All groups share one centre, and each spreads out both ways along 10 directions, with some noise.
Some rows, each with its group after it:
23	26	-3	33	11	-34	-12	12	6	-14	24	-13	5	-12	-9	-35	25	-46	-31	25	14	11	27	9	25 -> E
-5	12	24	-4	31	2	-24	-6	7	5	9	28	-7	9	-18	8	-16	-3	33	-12	45	-26	-1	-8	-16 -> S
10	-17	-8	-7	-38	7	-19	-3	-6	-21	-29	18	-7	-12	21	-31	-7	9	-6	-62	45	3	16	1	-14 -> Y
27	-15	-26	38	-26	-32	-60	8	-10	-11	6	44	-15	-37	10	10	-2	-21	20	-11	20	-6	15	-4	9 -> K
10	27	0	8	23	-25	5	9	14	-6	38	-29	3	15	-15	-21	-14	-16	-9	14	7	17	3	-27	-4 -> E
-12	7	13	8	18	-23	-18	-15	31	0	-30	21	-6	-25	-40	-31	-43	58	50	-42	43	25	28	4	-21 -> S
3	-22	17	5	-4	-17	-14	2	-10	9	7	24	24	-16	-19	33	47	-46	-38	-16	32	-46	-10	38	-12 -> D
-18	33	40	47	39	-1	-15	-11	-27	-12	-25	54	-26	-15	-20	13	19	28	2	1	8	21	30	27	19 -> K
-24	-17	-41	32	-13	10	-42	5	-44	-23	-29	37	22	7	27	-11	36	-28	-23	-47	11	-17	7	-5	-20 -> D
-11	35	-1	41	38	-34	18	-4	52	-2	-4	-10	-18	-7	-22	2	-1	15	34	2	21	19	34	28	-5 -> Y
6	31	54	17	31	-11	6	21	5	-2	19	39	-21	-17	-29	31	7	5	-4	9	15	-12	-3	-2	8 -> E
29	-19	-35	-2	-11	27	-12	2	13	-9	14	-7	48	-20	4	-50	-25	-1	-73	-32	43	7	20	2	25 -> G
-32	-4	-4	24	19	-2	-10	-48	-45	-9	-31	33	7	-3	-15	25	5	35	-11	-32	5	35	5	37	-18 -> A
35	-3	45	-4	-8	-25	31	-13	-12	-3	1	27	-14	-45	-26	19	10	16	-16	-13	10	23	-15	35	3 -> A
-4	17	20	-5	5	10	4	4	18	-1	15	-9	-15	24	-2	19	-13	-2	-13	-1	28	-10	9	-10	-3 -> G
-3	-15	-11	51	-10	20	-44	8	-48	-20	-36	73	-6	-33	25	31	34	4	-52	-37	13	-6	21	34	19 -> K
18	-30	3	-17	-54	-23	-18	-32	-36	-8	-15	1	13	-37	-14	-40	-1	-1	-17	-15	2	30	9	10	5 -> E
-35	26	21	17	16	20	3	-13	-27	-9	-13	1	-7	24	-3	16	17	7	-50	3	11	6	32	19	10 -> G
15	5	-23	26	3	-32	-4	-1	16	-14	-9	-10	-13	-26	-5	-37	-22	38	31	-2	-20	62	19	0	12 -> D
7	-29	-17	-26	2	14	-1	-6	-8	-6	-2	3	32	7	-4	-22	-7	-1	-28	-58	37	-4	-30	0	-36 -> Y
-16	-1	-36	35	-12	-3	-36	-4	-22	-22	-21	12	-16	4	19	3	-13	26	0	-23	-1	26	31	-6	-6 -> D
-28	4	10	18	-5	12	-8	15	4	3	-14	18	-9	-4	-3	33	-3	17	-22	-12	7	-15	24	-3	-1 -> S
-19	-10	11	27	10	28	-8	10	-53	-14	-32	48	18	-10	1	32	33	22	-85	-48	1	4	-9	29	-5 -> E
-31	15	12	25	-5	-8	-18	-9	-47	-13	-17	25	-9	10	-8	21	32	-13	-14	-4	-3	-2	9	2	-13 -> G
35	23	19	17	3	-28	11	26	19	-10	47	13	-6	-27	-25	-1	-9	-18	-22	12	13	4	-2	-26	16 -> G
7	46	44	6	20	12	33	8	-27	-28	1	30	-20	-5	-9	-30	11	13	-24	-14	7	29	-3	-28	14 -> D
-11	-6	1	34	13	0	-67	-11	-35	-7	0	58	29	-17	-21	-4	16	-24	-32	-25	45	-24	17	5	-2 -> E
7	46	-22	45	6	-15	43	11	6	-32	25	4	0	-11	3	-2	10	-26	-19	1	-10	16	9	-31	10 -> E
-25	-1	-28	20	-1	-26	-37	14	-4	-11	7	-14	3	27	-6	5	-14	2	-14	-26	17	7	17	-20	-43 -> K
-8	4	34	19	-12	-55	-20	15	15	-5	-29	28	-28	-38	-35	-14	10	18	30	-20	26	9	30	12	-19 -> K
-3	20	16	11	-3	0	8	16	-20	-23	-10	17	21	-27	-14	-47	36	-33	-42	-10	3	-7	6	-23	11 -> A
-11	8	-4	36	-16	10	-2	-20	-18	-22	-8	43	27	-34	-17	5	-7	-4	-44	-43	46	-3	39	-11	13 -> S
-20	7	-31	43	-51	-38	10	-13	10	-23	-22	-18	-8	-28	-4	-2	-8	5	-18	-26	18	31	57	5	-11 -> G
-20	27	48	33	10	-43	-10	11	-19	-17	-19	39	-21	-22	-38	3	37	-4	-14	-22	26	3	21	13	-22 -> K
3	1	-1	14	-15	-20	-21	27	5	-11	-15	16	-14	-30	-4	-27	-9	21	13	-17	-6	14	11	-23	-4 -> Y
-28	9	3	13	-1	-32	5	8	-6	-13	-14	-26	7	15	-19	-17	12	9	-42	-23	11	25	20	6	-31 -> K
0	5	-3	21	-21	20	-2	-3	-32	-30	-24	32	-15	-6	22	1	2	11	-36	-58	32	16	18	1	-9 -> Y
8	22	-5	32	16	-28	-11	10	9	-6	44	23	-4	-7	-26	36	-27	-3	-4	0	16	3	2	-39	-6 -> S
23	7	21	2	-15	-3	9	8	-26	-22	-2	16	2	-32	-9	-42	-3	11	-45	-24	3	34	5	-22	11 -> S
15	20	45	1	22	-7	12	13	-15	-7	28	43	8	-31	-44	8	1	-5	-36	-8	20	-10	-12	-24	8 -> D
-7	-17	3	-4	-25	0	-13	14	-28	-4	-33	-6	-14	-5	19	-15	9	29	-24	-15	-27	27	3	13	-5 -> S
-3	22	33	37	-26	-59	18	5	-34	-26	-2	52	-25	-47	-31	30	41	-21	6	-9	-9	3	-10	-22	-17 -> G
10	28	32	14	22	-17	-14	33	21	-1	21	21	-11	-20	-24	-11	-4	-8	5	17	16	-16	12	-30	18 -> A
-8	6	32	15	-5	6	12	3	-49	-13	-20	42	-15	-27	-2	27	27	19	-47	-9	-23	21	-2	12	19 -> S
-1	6	1	34	1	-44	-4	29	35	10	11	-4	-7	-24	-25	26	5	7	1	18	-8	-6	17	9	4 -> S
11	10	-6	18	4	-12	-19	24	15	-24	1	7	-29	17	11	-12	-12	6	-2	-53	52	11	16	0	-36 -> A
33	7	23	2	3	-45	12	-3	20	6	40	-16	16	-40	-52	-6	-24	8	-41	17	15	28	11	7	21 -> D
1	14	4	24	-1	-9	-24	24	-2	-2	31	30	6	-20	-17	16	-7	-18	-17	23	-3	-21	9	-49	16 -> A
8	-11	35	-16	-2	6	-13	-16	-46	-5	-29	34	-12	-11	6	-17	31	5	8	-10	-2	5	-17	27	4 -> S
10	42	14	15	40	-17	5	14	-11	-13	59	10	5	16	-21	7	-1	-32	-24	20	3	-2	-17	-39	0 -> A
8	21	21	33	28	-37	1	4	9	1	14	13	-2	-33	-38	8	6	15	-19	28	-4	24	14	16	19 -> D
10	7	38	-23	-14	-26	26	-5	2	-6	-7	-6	-9	-13	-24	-28	13	-10	13	-7	21	2	-6	3	-15 -> E
14	24	15	15	4	-8	23	0	-46	-30	35	55	-1	-13	-19	30	-1	-11	-27	-26	3	11	-33	-56	-14 -> A
14	-40	21	-16	-32	2	-20	-3	-32	9	-18	38	-6	-46	-15	28	-33	75	-31	-19	-30	38	-14	1	12 -> E
6	12	19	11	-9	-10	7	-2	-1	-18	-13	30	4	-45	-26	-28	-21	30	-15	-36	25	26	24	-16	3 -> S
33	-3	39	-29	10	6	-25	24	-24	0	30	42	18	-18	-18	-28	12	-40	-17	0	13	-35	-39	-40	4 -> G
-4	20	11	-11	2	-7	-1	20	13	-9	31	-13	9	21	-14	-14	-2	-42	-10	-10	33	-29	-2	-42	-25 -> G
1	30	6	25	35	-7	20	-9	-21	-22	8	8	23	-16	-37	-33	2	19	-58	-14	1	51	8	2	11 -> D
-37	21	-9	36	16	7	-20	12	-17	-19	-22	8	17	7	-2	-32	35	-20	-44	-11	6	-6	32	-8	5 -> A
3	3	-5	3	-9	1	-21	20	2	-7	15	-12	-12	22	11	8	-8	-11	-16	3	7	-7	12	-15	-2 -> S
-2	1	4	52	0	10	-35	15	-18	-4	-21	50	-37	-26	16	54	-2	41	-26	-6	-1	16	32	27	28 -> K
-10	29	32	13	17	5	-23	15	-13	-20	-11	37	4	-25	-25	-53	-1	7	-27	-20	29	4	31	-30	15 -> D
15	-14	22	9	0	-11	22	-29	9	11	-5	38	10	-56	-27	19	17	-2	23	-6	23	-10	-4	47	16 -> K
-34	11	27	1	48	-9	-43	-8	-8	19	3	-10	0	36	-29	9	-3	16	-12	16	14	-4	22	23	-12 -> Y
14	11	27	5	23	-13	-25	10	-18	-5	8	2	8	4	-3	-35	41	-28	-25	23	1	-5	-3	24	9 -> G
30	-4	-7	12	-22	-40	-47	-12	-10	-7	29	4	7	-34	-24	-22	-17	-27	3	23	18	9	23	-21	23 -> E
11	16	34	2	20	-21	10	-21	-4	-2	0	29	13	-33	-39	-26	26	-26	12	-5	22	-7	-2	11	2 -> K
1	-32	4	-2	15	-38	-1	-29	8	25	-21	-13	34	-40	-46	-16	15	31	0	15	-22	23	1	65	2 -> Y
-17	7	16	7	9	9	-26	8	-23	-13	-17	40	22	-12	-17	-25	13	-10	-29	-42	37	-23	11	-17	-17 -> D
20	15	4	14	16	-23	13	1	1	-18	-7	8	15	-37	-21	-69	13	8	-16	-10	-5	37	9	3	18 -> D
22	18	10	14	14	-26	-23	-2	18	-6	21	18	17	-40	-36	-59	-6	-23	19	16	31	-1	29	-23	24 -> E
-27	4	-16	1	6	-32	-20	20	1	-14	7	-28	14	33	-24	-27	-3	-13	-20	-34	26	3	8	-28	-60 -> K
40	7	17	7	-19	-12	-1	4	-12	-7	63	31	-3	-23	-18	44	-20	-38	-25	-1	29	-20	-16	-37	10 -> Y
-1	17	39	-3	13	3	-19	0	-5	-3	10	30	-2	1	-21	-5	5	-19	-12	-17	49	-25	8	-11	-5 -> Y
26	-3	11	27	-26	-13	-3	-3	-36	-12	19	57	-6	-52	-8	44	-1	-3	-23	-1	-4	5	-12	-19	26 -> K
-24	-12	-19	11	33	5	-49	5	1	5	10	8	35	27	-15	12	1	-13	-28	-24	39	-33	4	11	-25 -> A
-34	13	0	42	45	5	-44	3	-12	1	-8	43	2	6	-15	37	-8	37	-24	-11	13	2	26	13	-2 -> E
-9	15	-13	19	-5	-26	7	-7	-5	-22	-20	-6	-19	4	0	-23	-10	17	20	-30	3	43	15	-7	-23 -> A
-11	-8	7	4	1	1	-22	17	4	-5	-10	28	10	-4	-10	-2	-1	1	-16	-48	43	-23	2	-7	-29 -> A
16	25	-6	32	5	-35	1	6	14	-15	33	-4	5	-11	-14	-5	17	-46	-26	9	23	3	14	0	9 -> Y
15	-13	-2	4	-6	-3	-38	6	-27	-7	12	31	19	-19	-8	-11	-1	-14	-25	-14	8	-9	-9	-23	5 -> G
28	-46	-23	-27	-19	2	-70	8	-18	14	23	8	18	2	13	-18	-22	-26	7	-1	11	-28	-19	-27	-8 -> G
-12	31	-21	54	8	-27	2	4	27	-26	-4	15	-6	-10	-5	-4	7	-14	19	-24	33	1	32	-2	-10 -> Y
6	17	-16	40	-12	0	21	-17	-11	-29	-4	30	-2	-19	8	25	13	-18	-23	-46	39	8	18	15	0 -> Y

New rows. What belongs after each?
-42	-15	-1	12	5	-10	-80	6	-26	12	-25	2	-13	27	-6	8	-17	45	-5	0	-13	13	30	-3	-17 -> Y
-30	2	0	8	-1	26	-12	27	-14	-10	-5	15	14	17	5	20	8	-10	-56	-31	24	-36	10	-23	-14 -> S
16	1	30	-13	-28	-6	-3	3	-8	-3	11	8	-12	-8	-6	18	-1	-14	-24	-13	38	-15	7	0	-4 -> D
-2	45	-26	73	28	-8	29	37	35	-26	15	11	-12	-6	17	20	12	-8	-19	2	-3	11	21	-5	18 -> E
31	-13	12	12	-23	-32	-10	-41	-15	-15	-22	43	5	-74	-25	-39	4	10	22	-30	28	31	16	29	17 -> S
-8	27	10	46	-1	-2	-16	-4	-27	-24	8	35	-2	-9	-7	17	22	-35	-37	-17	40	-18	30	-5	7 -> Y
-11	-36	13	-6	-30	1	-16	5	0	13	-34	34	10	-35	-4	12	31	-10	7	-19	16	-44	1	21	-6 -> S
-5	4	49	5	-21	-28	31	-13	-7	-8	-43	24	0	-54	-39	-10	30	21	-15	-24	7	18	17	36	-1 -> K
-26	-10	9	-3	10	-13	-63	16	1	8	-39	-11	-4	13	-10	-55	1	26	9	-2	5	8	34	8	-13 -> Y
9	-22	-44	15	-12	15	-52	27	-2	-13	1	8	17	13	29	-7	-8	-14	-40	-35	25	-12	9	-6	-11 -> K
30	8	10	28	-3	-22	-11	-11	-27	-5	44	46	-9	-47	-22	44	-20	5	-1	28	-19	18	-8	-31	32 -> A
7	16	14	28	-9	-29	-27	16	-6	-2	7	3	-40	-17	-2	20	-22	31	-2	32	-23	37	30	-4	25 -> Y
30	16	43	-8	21	-6	33	-6	-35	-14	36	42	18	-23	-31	6	18	-24	-37	-17	16	-4	-46	-19	-2 -> A
5	3	-41	27	-45	-24	34	-9	-5	-31	-12	-19	-3	-21	18	-13	11	-11	-16	-21	-15	41	9	-5	-1 -> E
-3	1	33	23	15	-41	-14	5	-41	-7	-21	63	-15	-27	-19	25	51	-4	25	-15	-7	5	-29	25	-26 -> G
35	22	-26	17	10	-37	16	13	13	-15	40	-29	-1	-2	-3	-36	-14	-10	-7	15	-15	49	-6	-11	2 -> D
13	-11	-2	31	-39	-37	8	-11	-3	-15	-26	28	-13	-64	-10	4	6	23	1	-24	1	33	20	25	7 -> G
17	-1	-40	16	-23	-16	-34	11	-1	-9	38	-18	18	-5	-3	-9	-27	-27	-42	3	12	8	20	-37	10 -> G
-41	2	-14	39	27	8	-40	0	-24	-1	-3	21	30	16	-9	24	21	-12	-57	-1	8	-17	24	16	-5 -> A
35	-8	30	-12	4	15	15	26	16	3	9	40	13	-42	-9	-7	14	-9	-25	-21	27	-32	-17	6	13 -> K
2	2	-18	13	0	-17	-22	-3	4	-6	23	-21	-1	11	-11	9	-33	9	-22	-6	19	22	23	-9	-9 -> D
-15	4	0	22	16	2	16	-18	-3	-2	-34	6	-15	-2	-5	22	-3	62	-9	-25	1	45	15	51	-4 -> Y
-6	26	7	33	40	-14	23	4	-15	-8	26	24	20	-12	-32	38	21	1	-35	7	-15	10	-18	-1	0 -> Y
26	-6	13	23	17	14	-38	5	-5	0	-2	74	-5	-39	3	19	3	-6	23	-12	35	-31	-1	8	27 -> K
39	-33	10	-34	-28	2	-2	16	-24	-3	9	27	19	-40	-10	-22	-8	8	-28	-32	-2	2	-43	-25	-6 -> Y
13	5	0	-6	12	-3	20	1	-2	-16	-8	5	21	-5	-7	-47	15	-9	3	-32	11	7	-26	1	-23 -> D
-6	1	12	4	0	-11	-46	18	-15	4	0	-1	-29	10	-1	2	-22	31	-9	7	-11	23	20	-5	1 -> Y
-5	2	1	11	10	-14	1	8	23	-1	-27	-12	-5	-8	-4	-29	2	24	0	-11	7	20	22	33	-5 -> E
-23	19	-3	26	35	-10	-12	12	20	-5	-14	-3	-14	23	-5	1	-11	29	12	-21	17	18	21	13	-21 -> Y
-18	-31	7	-12	0	7	-30	-28	-25	12	-25	22	11	-4	-14	23	-13	42	-8	-37	18	6	2	28	-21 -> Y
21	10	39	-13	53	12	-33	19	-16	11	33	30	14	3	-22	-14	3	-10	-16	19	8	-19	-20	-11	13 -> G
47	13	28	-14	-18	1	24	9	25	-15	24	28	-1	-31	-10	-26	-11	-43	5	-36	69	-32	-5	-21	0 -> Y
-20	23	7	10	30	-16	-1	-1	5	-5	6	-2	8	12	-25	-22	-1	0	15	14	-4	4	8	-24	-10 -> A
-34	12	-17	27	3	4	-14	7	-18	-30	-34	5	10	20	11	-41	24	-9	-37	-55	27	9	22	-5	-30 -> A
31	-14	0	-4	-4	-13	6	10	-31	-7	41	14	21	-19	-14	23	-2	-8	-51	-2	-19	8	-39	-22	0 -> Y
25	5	-17	22	-18	-22	10	11	15	-25	-14	-9	16	-28	9	-61	41	-42	-24	-19	23	0	15	16	8 -> E
-5	-4	20	4	8	-14	-17	17	-16	3	0	38	-1	-27	-27	5	-9	32	1	-1	-21	7	-11	-27	-6 -> Y
4	28	13	39	-8	-55	-22	-20	-12	-13	13	-18	-24	-6	-11	3	26	-37	-7	41	19	17	47	33	19 -> E
-2	-15	-30	8	14	-27	-32	-14	13	5	9	-11	-10	25	-4	32	-33	25	24	-23	28	20	8	25	-34 -> A
-8	-23	-21	7	-5	-26	-25	6	-4	1	-7	-1	5	-2	-6	1	-3	13	8	-18	-5	11	-5	9	-26 -> S
9	21	0	34	-5	-37	-42	-2	-22	-13	23	33	-29	-21	-15	14	-24	8	29	15	-6	28	22	-38	11 -> K
11	-24	12	0	-11	-7	-35	11	-1	14	22	43	17	-38	-25	27	-13	-8	-10	-1	14	-33	-8	-22	10 -> A
-6	-15	0	-1	-5	-18	-34	14	3	0	-27	5	18	-19	-18	-52	4	5	8	-19	7	0	11	-2	-16 -> Y
9	3	11	14	-3	-21	-14	27	39	4	-9	17	-20	-15	-1	4	-1	-2	37	-17	36	-21	13	10	-15 -> E
14	-25	12	2	-21	9	-1	-4	-19	-11	-35	41	24	-49	-3	-28	29	-10	-32	-44	25	-12	-3	24	8 -> K
24	-4	10	-7	10	19	8	10	-5	-4	22	26	26	-16	-10	-11	7	-22	-35	-11	21	-20	-21	-19	10 -> K
37	3	18	-1	38	-19	-4	27	2	-8	27	33	23	-20	-22	-25	20	-26	-8	-25	28	-14	-41	-1	-14 -> G
-27	-8	-6	44	-1	-11	-50	-3	-17	-7	-25	49	11	-38	-21	2	-1	23	-19	-15	11	6	38	0	12 -> D
7	13	48	-8	-8	-8	46	-12	-23	-9	-12	26	16	-48	-39	-24	26	5	-41	-11	1	15	-8	7	14 -> K
-22	27	33	0	42	-8	-21	13	14	-6	-18	-6	-4	24	-19	-44	16	7	-3	-8	31	0	26	17	-14 -> Y
44	1	23	0	0	-13	13	40	34	-2	3	-3	8	-32	-1	-42	33	-32	-36	-9	28	-21	3	26	19 -> K
20	13	21	0	-9	-24	17	-5	9	-10	-2	-5	-14	-31	-18	-39	-20	29	-2	-7	10	49	19	6	11 -> D
20	24	19	49	11	-29	-15	17	9	-11	2	25	-11	-40	-8	-6	31	-23	-24	18	18	1	35	30	41 -> E
28	12	23	-22	6	-1	-6	21	4	3	33	-26	-14	25	10	-9	11	-39	-16	24	18	-21	-7	1	6 -> G
3	-20	2	-15	-18	1	-49	3	-8	-2	-10	5	-14	12	7	-8	-24	17	-3	-22	25	3	17	-5	-14 -> Y
16	-19	20	-14	-17	-22	-22	12	4	0	-46	-10	-1	-39	-11	-82	15	33	2	-2	-14	32	21	28	14 -> Y
24	1	20	-6	-18	-1	-11	-14	-6	-10	24	37	7	-24	-15	8	-2	-43	-12	-25	66	-35	6	-11	-1 -> Y
-14	2	30	12	40	0	-50	2	-18	8	7	35	6	5	-30	19	-6	17	-29	-1	20	-8	13	14	-1 -> E
-24	-3	30	1	16	13	-24	-2	-31	6	-20	40	-18	6	-12	40	-20	58	-6	-14	-3	16	3	-3	-14 -> Y
-28	-14	-18	51	-2	-5	-50	3	-35	-10	-46	52	29	-30	4	-4	56	-20	-30	-24	5	-20	28	32	5 -> D
9	5	14	-9	-32	-32	31	21	14	-13	-3	-17	-19	-12	-8	-15	2	2	-2	-20	2	15	2	-18	-18 -> A
32	1	-1	13	-18	-30	4	12	-1	-8	29	-14	-5	-14	-1	12	3	-16	-39	7	5	17	-1	6	3 -> A
20	7	16	26	20	-8	-42	15	-19	5	37	36	-4	-26	-26	36	-30	25	-39	24	-11	14	8	-17	30 -> E
-39	8	6	28	-4	0	4	-18	-31	-16	-45	31	-8	-11	-7	17	11	38	-17	-36	1	27	22	18	-11 -> A
-14	-23	-10	30	-17	0	-37	-8	-30	-11	-41	50	-2	-29	7	15	5	27	-9	-39	16	5	23	24	-6 -> K
6	10	31	35	0	-12	18	-13	-30	-11	-9	49	4	-46	-18	30	47	-13	-43	-8	12	-1	3	36	17 -> K
-1	19	-6	46	8	-14	-28	-6	-16	-14	12	41	6	-21	-15	6	5	-20	-11	-2	20	0	25	-9	12 -> E
20	-3	6	25	2	-1	24	-13	-7	-6	-2	19	15	-38	-1	18	46	-23	-52	-1	12	-2	3	56	29 -> K
-15	25	-9	27	43	15	-14	-18	-15	-6	8	-5	5	28	3	1	-5	11	-26	16	-4	25	20	10	18 -> K
-3	7	20	37	22	5	-55	-9	-14	-6	-40	74	-21	-35	4	-15	14	20	39	-15	30	-5	31	33	24 -> K
3	21	0	30	0	-20	11	27	11	-17	15	-10	5	-16	-13	-8	4	-9	-58	1	7	14	26	-11	13 -> S
-10	9	30	27	22	-10	9	-11	-11	0	-12	26	-4	-20	-22	31	32	10	-25	-2	6	8	8	45	8 -> D
16	-13	-31	23	-27	-25	-23	-11	1	-8	25	6	7	-23	-5	24	-15	-30	-5	-7	25	-5	14	-7	0 -> Y
5	18	-17	36	2	-31	-12	-5	-9	-14	20	-14	1	-8	-10	0	-5	8	-49	17	-9	45	34	12	20 -> D
6	1	-5	27	13	-3	-26	-15	-25	-22	-21	29	8	-15	3	-31	25	-2	-30	-42	37	18	23	41	0 -> A
-8	15	10	15	34	-2	1	6	0	-15	-31	22	14	-17	-13	-58	35	0	4	-24	10	4	4	15	-5 -> D
-15	2	15	18	-8	7	-6	-5	-22	-9	-12	60	-2	-34	-21	36	-10	27	-18	-34	15	-3	9	-19	-4 -> S
-1	-8	46	-24	-3	-4	-46	1	-11	11	-26	2	-15	-4	-13	-44	2	19	-5	5	22	3	27	16	6 -> Y
5	-9	13	10	33	-14	-11	-55	-28	1	-19	17	8	-11	-17	6	14	33	-12	-18	25	39	9	88	-1 -> A
-7	27	-7	17	-21	10	3	38	34	-20	15	-16	8	-6	-8	-30	-37	2	-65	-31	40	2	46	-53	9 -> S
11	-14	-13	21	-28	-36	-15	-24	1	1	-5	11	0	-39	-11	3	-9	3	24	-4	5	17	19	14	5 -> K
6	32	11	21	25	-31	-22	15	-5	-7	19	-17	-3	1	-17	-37	23	-24	-27	39	-3	13	24	7	22 -> G
7	14	16	-6	16	-15	-11	-11	-17	-9	21	0	22	-7	-32	-50	4	-18	-29	3	14	11	4	-10	5 -> E
30	-11	-15	14	-20	-32	-3	-12	14	-2	25	-15	-7	-23	-6	21	-18	3	-3	11	3	27	10	24	16 -> Y
